The rows come from 5 hidden closed curves, with some noise, and rows from the same curve form a group. Each curve winds through 6 dimensions. The rows are also pushed far along 4 directions, which tell nothing about the answers.
Some rows, each with its group after it:
[ 16  25  -7  -2 -27  35  10  14  21   2  -1 -12   2  12   4  25  19]  J_207
[ 12   5  13 -21  -2  12 -32  10  -6 -13   3   4   7 -25 -11 -21  19]  J_868
[ -3   1   4 -25 -11  60  14  11 -31   8  19  -2   0   7 -24  27 -14]  J_547
[ 5  5 10 -3 -8  0 -3 -2 19 -9  0 -8  0 16  2  3 -2]  J_868
[  8 -15  29 -38  32  32 -45  39 -49 -10  24  35  21 -59 -27 -42 -17]  J_701
[ 10  18  23 -15 -11  20 -33  18  -7  -7   4  16  11   7  -5   4  -5]  J_868
[ 10  14 -21  21 -27  -3 -24 -13  17   3 -12  -6 -29 -15  28 -14  20]  J_701
[ 21  19   1  10 -38  17 -36  11   5 -58 -25   2 -23  -6  18 -19  41]  J_410
[ -6   0  -7   4   5  -4  -8  11 -16   4  -4   3   1  -9   8  -3  -3]  J_207
[  4  -5 -20  25   3  30  14 -16   3  31  16  16 -22   5  12  13   6]  J_547
[ 20   0 -13   9  -9  16  -3  -9   9  12   1  13 -14 -16  -1  10  27]  J_410
[ -1 -27   6  -4  23   3   9 -24 -10  13  15  21  -5 -11 -23 -11  -5]  J_207
[ -1  -4   2 -14   3  17 -12  -5 -12  11  14  -9   7   7  -7  20   1]  J_701
[-13  -8   8  -6   1 -29 -19  -7  -9 -30  -6 -11   8   0  13 -10  23]  J_410
[  5  16   2   4  -6  24 -30  17  -5  -2  -2   5  -9  -5  14 -19  -7]  J_547
[-48 -11  12 -21  18 -45  35 -25  -3   6   2 -55  31  75 -12  61 -23]  J_701
[ -6  22   6 -13 -11 -11   6   0  12  -7   9 -11  20  15  -9  17   4]  J_207
[  7  -1   5  -9  -4  -6 -14 -15   5  -2   4   7   1  -6 -12 -10  23]  J_207
[  5 -18  27 -37  24  56 -18  36 -45   9  29  19  24 -15 -25   4  -4]  J_207
[  0  -6  -1  -9   2 -19   2  -7  -9  -3  -6   9   0 -22 -18 -14   1]  J_207
[  7   7  -3   7  -2  34  15   5   9  20  20   4  -1   1   7  16 -13]  J_701
[ -4   9 -22  30   1 -42 -27 -22  32  17 -25 -23 -17  14  35 -16   8]  J_547
[-14 -10  10 -16  30 -15   3   2 -17   5   6   0  23   1 -20  11   1]  J_701
[ -6 -10 -13   9  -1   8  18  -3 -11  -6   6   0  -5 -10   8  11  12]  J_410
[-16  -9 -23  23  17 -48  34 -22  21  35   4  -5   9   1  13  10   4]  J_701
[-28   6  28 -27   0  -5  30  31 -16 -21   3 -17  44  48 -11  45 -20]  J_547
[  2  -4 -15  11  -2  12   7  -9  -8  16  11  16 -10 -21   6   7  13]  J_547
[  8 -24  11   1  26   8   5  -9  -3  12  22  30  -2 -22 -12 -24  -9]  J_701
[ -7 -16 -21  16  14   4  17 -16  -9  40  19  13 -16 -34   7  -8 -12]  J_701
[ -7 -25 -27  28  18  -1  26 -42   9  41  10   1 -21  20   6  25   5]  J_207
[-20  -1  40 -37  35 -10 -30  19 -20 -11  22  -2  39   2 -17 -14 -17]  J_410
[-20  15  43 -42 -10 -51 -35  25   1 -31 -16 -47  50  39  -3  16 -12]  J_868
[-22   9  20 -25 -14 -37  -3 -15  17 -20  -6 -47  23  57  -3  30   0]  J_547
[ -4   8  -1  -3  -6  16   3  25 -14  -4  -6  -5   2   6   4  14  -7]  J_207
[ -2   4   7  -7   5  13 -14  27 -10  -1   4  -6  14  -3   8  -2  -6]  J_207
[  1   3  -3   0  14 -15 -14  -4  12  21  11  -6   7 -12   8  -5  -2]  J_868
[ -7  15   0  21 -23 -17 -14   7  13 -33 -26 -12  -4  33  34   5   8]  J_868
[-13 -13 -11   6   2  -4  19 -16  -4  -7   1 -18   2  23   9  30  18]  J_410
[-14 -24  24 -43  21  11 -10  -3 -34  10  20   1  23   3 -39   0  -7]  J_547
[ -7 -17  -7  11  27   9   9  -6  -7   3   5   5  -5  11   3  -4   1]  J_410
[ 16  19   7  -1 -38  15 -21  13   1 -39 -27  14 -15 -16   1 -30  27]  J_207
[ 14  18   8 -13 -23  24 -32   1   0 -14  -6   2 -13  -5 -11 -15  15]  J_410
[ 19   6  -4   0 -24   7   1  -7   4   3 -14   8 -19 -11 -15  -4   4]  J_868
[  2   8  -5  16 -11 -13  12 -10  16  -9   5   2  -1  -8  14   8  13]  J_547
[ 11  -3  -4   7  15  -9 -17  -1   8  13   6  19   0 -29   4 -22  16]  J_701
[  5   5 -20  21   3  20  12   9   0   3   9   2 -11 -22  20   1  -5]  J_410
[-36 -18  11 -14  26 -48 -17 -16 -16  -4  13 -12  23  -5   2 -18   8]  J_868
[-11 -28  13 -11  27 -30 -11 -24  -5   7  15  12   7 -27 -16 -32   4]  J_547
[-11  21 -19  12 -28 -37   6 -28  32   7 -20 -42  -9  29  21  22   3]  J_410
[ 1  0  5 11 -1 19 -6 11 -4 -7  3  9 -1 15 21 14  6]  J_868
[ 22   5   2   3 -13  32 -31  22   2 -15 -15   6 -15 -12  16 -16  16]  J_207
[-10 -19 -22  14  38  -4   6 -24   2  57  22  -1  -3  -2   9   0 -12]  J_547
[-14   4  -6  -4  -6  -6  -2 -10  -1  16   7 -21   6  10   8  19  -1]  J_701
[-38 -17  55 -52  29 -21 -14  29 -42 -37  21  -4  59   6 -23  -8 -22]  J_410
[-13  -3 -26  11  15 -10   9 -12  -9  26  11   5  -9 -27   3  -8  -1]  J_868
[-10   5  13 -12  -6 -10  16   4   0  -3  -7 -13  10  27 -12  11 -22]  J_410
[ 11  19   2  -7 -55  16  -5  12  11 -17 -17 -24  -5  35  13  27   8]  J_701
[ -1  11  15 -13 -22  12  -9  29 -19 -32 -20   4   3   4  -6  -6  -2]  J_547
[ -9 -25 -10  -4  29  18  17   6 -18  17  27   1  12 -17  -2   8   5]  J_868
[ -7 -17   8 -24  24  -2   7   8 -14  32  17  -2  25  -3 -21  20 -16]  J_868

New rows. What belongs after each?
[-12  -1  -8  -6   0  -2  12 -17   0  30  13 -11   0   0  -8  13  -9]  J_410
[ 29  17 -11   5 -31  64   3  30 -12   4   3  23 -19 -28   1   3   3]  J_701
[ -8   0  -3  -1 -15 -13  22   4   2  -6 -12 -10   5  20  -3  15  -3]  J_701
[  4 -10  -9   1   4  39  28   5 -16  -2   5   5  -6  16 -10  30   9]  J_410
[ 12 -10   0  -6   0  -1   6  -6  -3   2   4  12  -3 -32 -16 -12  10]  J_547
[ -8   9  16  -7  -4  11 -12  23  -6 -18  -3  -8  12  16  10   0 -10]  J_207
[  2  10  -2  -7  -9   7  26  -4  21  14   4 -26  12  25  -5  37  -1]  J_207
[ 22   5  -4   9 -20   9  -3  -1  22   9   0   9  -5   1  11   1  14]  J_701
[ -1  17  23 -23 -30  21  -7  30 -12 -38 -20 -12  17  45 -11  26  11]  J_547
[  5   0  -5  -5   1  18  -6  10 -22  -1  -8   3  -7 -12  -8   4   5]  J_701
[-34 -15  33 -51  24  12   1  12 -49  -3  22 -24  36  27 -32  29 -32]  J_701
[-15   4   2 -11   7 -32   5 -12  13  26   6 -30  21  26  -1  30 -11]  J_410
[ -3  -2  12   4   3  15 -12  17  -8 -10   4  12   7  11  14   7   3]  J_868
[  1  -8  11  -9  16 -21 -41   0   0  -9   3   1  13 -28   4 -32  21]  J_868
[-18  -4  -2 -11  -4 -11  16  -8   4 -17  -3 -39  11  33   8  21  13]  J_868
[ -4  -8  -6   0   3  14 -11  -2 -14   7   2   5  -3   5   5   3  17]  J_207
[-18  20 -17   4 -16  13  34  -1   1  -2   4 -31  -1  38  11  41  -4]  J_868
[ -1  14  29 -36   0  33 -34  22 -17  -8  18  -5  21   9 -15  -4 -13]  J_547
[ 18   8   1  -5 -12  37   5   5  -2  -4 -14   8 -18  23 -21   0  -1]  J_410
[-11  12 -14   3 -27 -10   8 -13   4   0 -15 -30 -12  24  10  20  -4]  J_547
[ 24  15   6   2 -51  19 -26  11   5 -31 -24  -1 -22   1  13 -13   8]  J_701
[10 -7  1  6 -3 -3 10 -8 14  8  6 20  3 -5 -5 -8 15]  J_701
[ 15  -3   4   7  -5  33  10  12   8 -13  -2  -1  -5  15  13  13  10]  J_868
[  3   1  11 -21  -6 -10 -45  15 -17  -7  -2   7  14 -28   2 -25  11]  J_701
[  2 -15  -5   2 -13  -1   2 -11  -5   5  -4  -5 -13   3   5   0 -12]  J_701
[ -1 -13   0  -4  24 -23   8 -18  10  17  12  -4   9  -2  -8   0 -11]  J_207
[ 16  -1   8  10  -5 -29 -42   1   7  -1 -22  25 -11 -28  11 -32   4]  J_868
[-25   9  -5 -15  -8 -21  22 -19   9  23   5 -43  15  40  -2  44 -14]  J_410
[ 26  17  -6   7 -39  35   9   5  27   3  -2  -3  -7  28   9  30  10]  J_701
[  3 -34 -24  18  46   1  20 -38  -3  52  28  36 -16 -37 -14 -10  18]  J_701
[-11 -30 -18  19  21 -56  -4 -11   4   5 -20  -8  -3 -22  29 -24  13]  J_868
[  1  -8 -20  16   1   3   7 -17  -3  17   9  12 -14 -17   7   4  14]  J_547
[ 25   8   0 -10 -16  45 -13   6  -9  -1   9  12 -11 -17 -13  -1  16]  J_547
[ 25  11 -10  13 -18  60  16  -2  18  10 -10   0 -28  39  -5  22   2]  J_547
[-15  -4 -19  11 -10  26  55 -15   0  29  -5 -21 -12  68  -2  55 -15]  J_547
[-38 -20   2  -4  29 -59   7 -13 -13   6   2  -6  15 -18   0 -20 -14]  J_701
[ 18   4  -1   4 -16  55  14  17  -9   1  -6  17 -10  19  -9  23  13]  J_547
[ 19  14 -24  28  -6   4 -18  -4   6   4 -10  23 -29 -29  14 -20  14]  J_207
[-21  -8  30 -22  16 -40 -24  -4 -14 -30  -6  -8  19   3 -12 -24 -10]  J_701
[  1  27  19 -17 -15  12 -41  22   4 -20 -12 -23  13  31  10   1   0]  J_547
[ 17  16  26 -13 -14   6 -29  17   2 -32 -19  11   3   8 -13 -20   2]  J_410
[-34  -1   2   5   9 -55  -8  -5  12  -5 -13 -36  15  29  30   2 -11]  J_207
[-29 -20 -29  17  17 -49  41 -55  27  47   8 -42  -8  34   7  31 -20]  J_547
[-28 -19  12 -11  13 -39  14 -23  -5  -2   7 -10  16  14 -10   6   0]  J_547
[ -6  39 -29  29 -46 -31  -2  -3  36 -19 -38 -39 -12  40  43  22  26]  J_207
[-22   4   6  12  13 -68 -28  -5  18  -9 -18 -17  11   8  26 -33 -11]  J_547
[ 21  33  19 -19 -46  32 -24  23  -4 -49 -15  12  -1  -8 -15 -19  25]  J_207
[-29  24   9 -16   4 -26   0   3   7 -15  -8 -38  28  41  -2  34   6]  J_701
[-13  13  12   4  -8 -49 -28 -11  17  -6 -14 -16  10  28  21   4  -1]  J_868
[ 10   3  -1   6  -5  -6  -4 -16  18  14   5   6  -7 -10   3  -1   6]  J_410
[-19 -31 -27   5  25  17  41 -18 -21  57  23  -2  -1  14  -5  41   9]  J_207
[ -2  15  22 -31  -9  42  17  37 -14   3  24  -7  37  28 -14  41 -13]  J_701
[ 20 -10  -6  10   5  11  -4  -5   9  25  14  26  -3 -26   3 -15  13]  J_701
[  2  -4   2 -10  -4  14  -5   5  -6 -25   1  -3   0  -9   0 -14  20]  J_868
[ 10  14 -11  22 -14   7  31 -15  24  -2  -3   3 -19  12   2  11 -13]  J_207
[-21  -3  -1  -3  32 -25   0 -13  -6   2   5  -5   5  -1  -7   0   1]  J_701
[ 16  -6 -32  47 -18 -28   7 -39  50  21 -13  -5 -34   3  40  -9   6]  J_701
[ -2   5  -2   8 -11  22  12   4   1  -2 -13   0  -9  41   5  13  -7]  J_547
[-23   3 -24   4   8 -14  26 -13  -4  29   3 -20   1   6   3  33   2]  J_701
[ 20  14   6  12 -23 -24 -41  -7  20 -46 -37   3 -20  -3  11 -33  30]  J_701
[  5 -19  -1  -3  -1   6  -3   0 -18   1  -5   7 -13 -15  -4 -10  -9]  J_701
[  1  -3  16 -19   6   6 -10  -1  -9 -14   4   2  11  12 -23   5  13]  J_701
[ 15 -26  -7  -4  14  24 -13  -9 -26  13   6  24 -21 -33 -15 -17   8]  J_701
[  0  -4   4  -8  23  24  -2  -4  -5  15  14  -1   1  16 -12   1  -8]  J_410
[ 10  -1 -10   8  -7  29  11   5  -9 -11  -8   5 -12  10   0  14  16]  J_410
[  8   8   8  13   4   5 -16   4  13 -10  -5  17  -1   7  13 -11  16]  J_547
[  5  -2  -7  12 -14 -13  18 -12  12   8 -10  -1  -9   2   1  15   4]  J_410
[  2 -10   6  -5  23 -14 -40   9 -17  -3   2  11   0 -44   6 -39  -7]  J_701
[ -1   9  13 -19 -12  12  -6  -3   4 -10   3 -22   4  19  -9   6 -14]  J_547
[  1  -1  -2  -9  11  40   7  -3 -12  16  19 -12  -4  19  -5  35 -22]  J_701
[ -4 -13  14  -5   6 -26  -1 -10  10   2   5  10  16  -1  -4 -11   6]  J_701
[-15 -20   0   3  15  -2  11 -10 -16  -3   8   7  -3  -7  -5 -15  -6]  J_410
[ 22   3 -17  42 -15 -24 -17 -13  31 -30 -31  10 -29 -15  35 -22  39]  J_410
[  3   6  -4   0   2 -10 -25   8  -1  -9  -9 -10  -4 -10  11  -8  -3]  J_701
[  5   7 -18  17  11 -18  -7 -15  17  20   9  11  -6 -19   9 -11   7]  J_207
[  4   8   4   6   1 -16 -33   0  11  -3   6  11   2 -28  16 -35  11]  J_701
[-31  -5  -1 -14   0 -34  39  -9  -5   4  10 -35  24  22  -6  43 -20]  J_547
[ 14   1 -11   7  10  59  -2  23 -23  -5  13  20 -17 -25   2 -18  -4]  J_410
[ -1 -26  -7  11  34 -26  10 -23   4  34   3  21  -6 -14 -11 -18  -7]  J_410
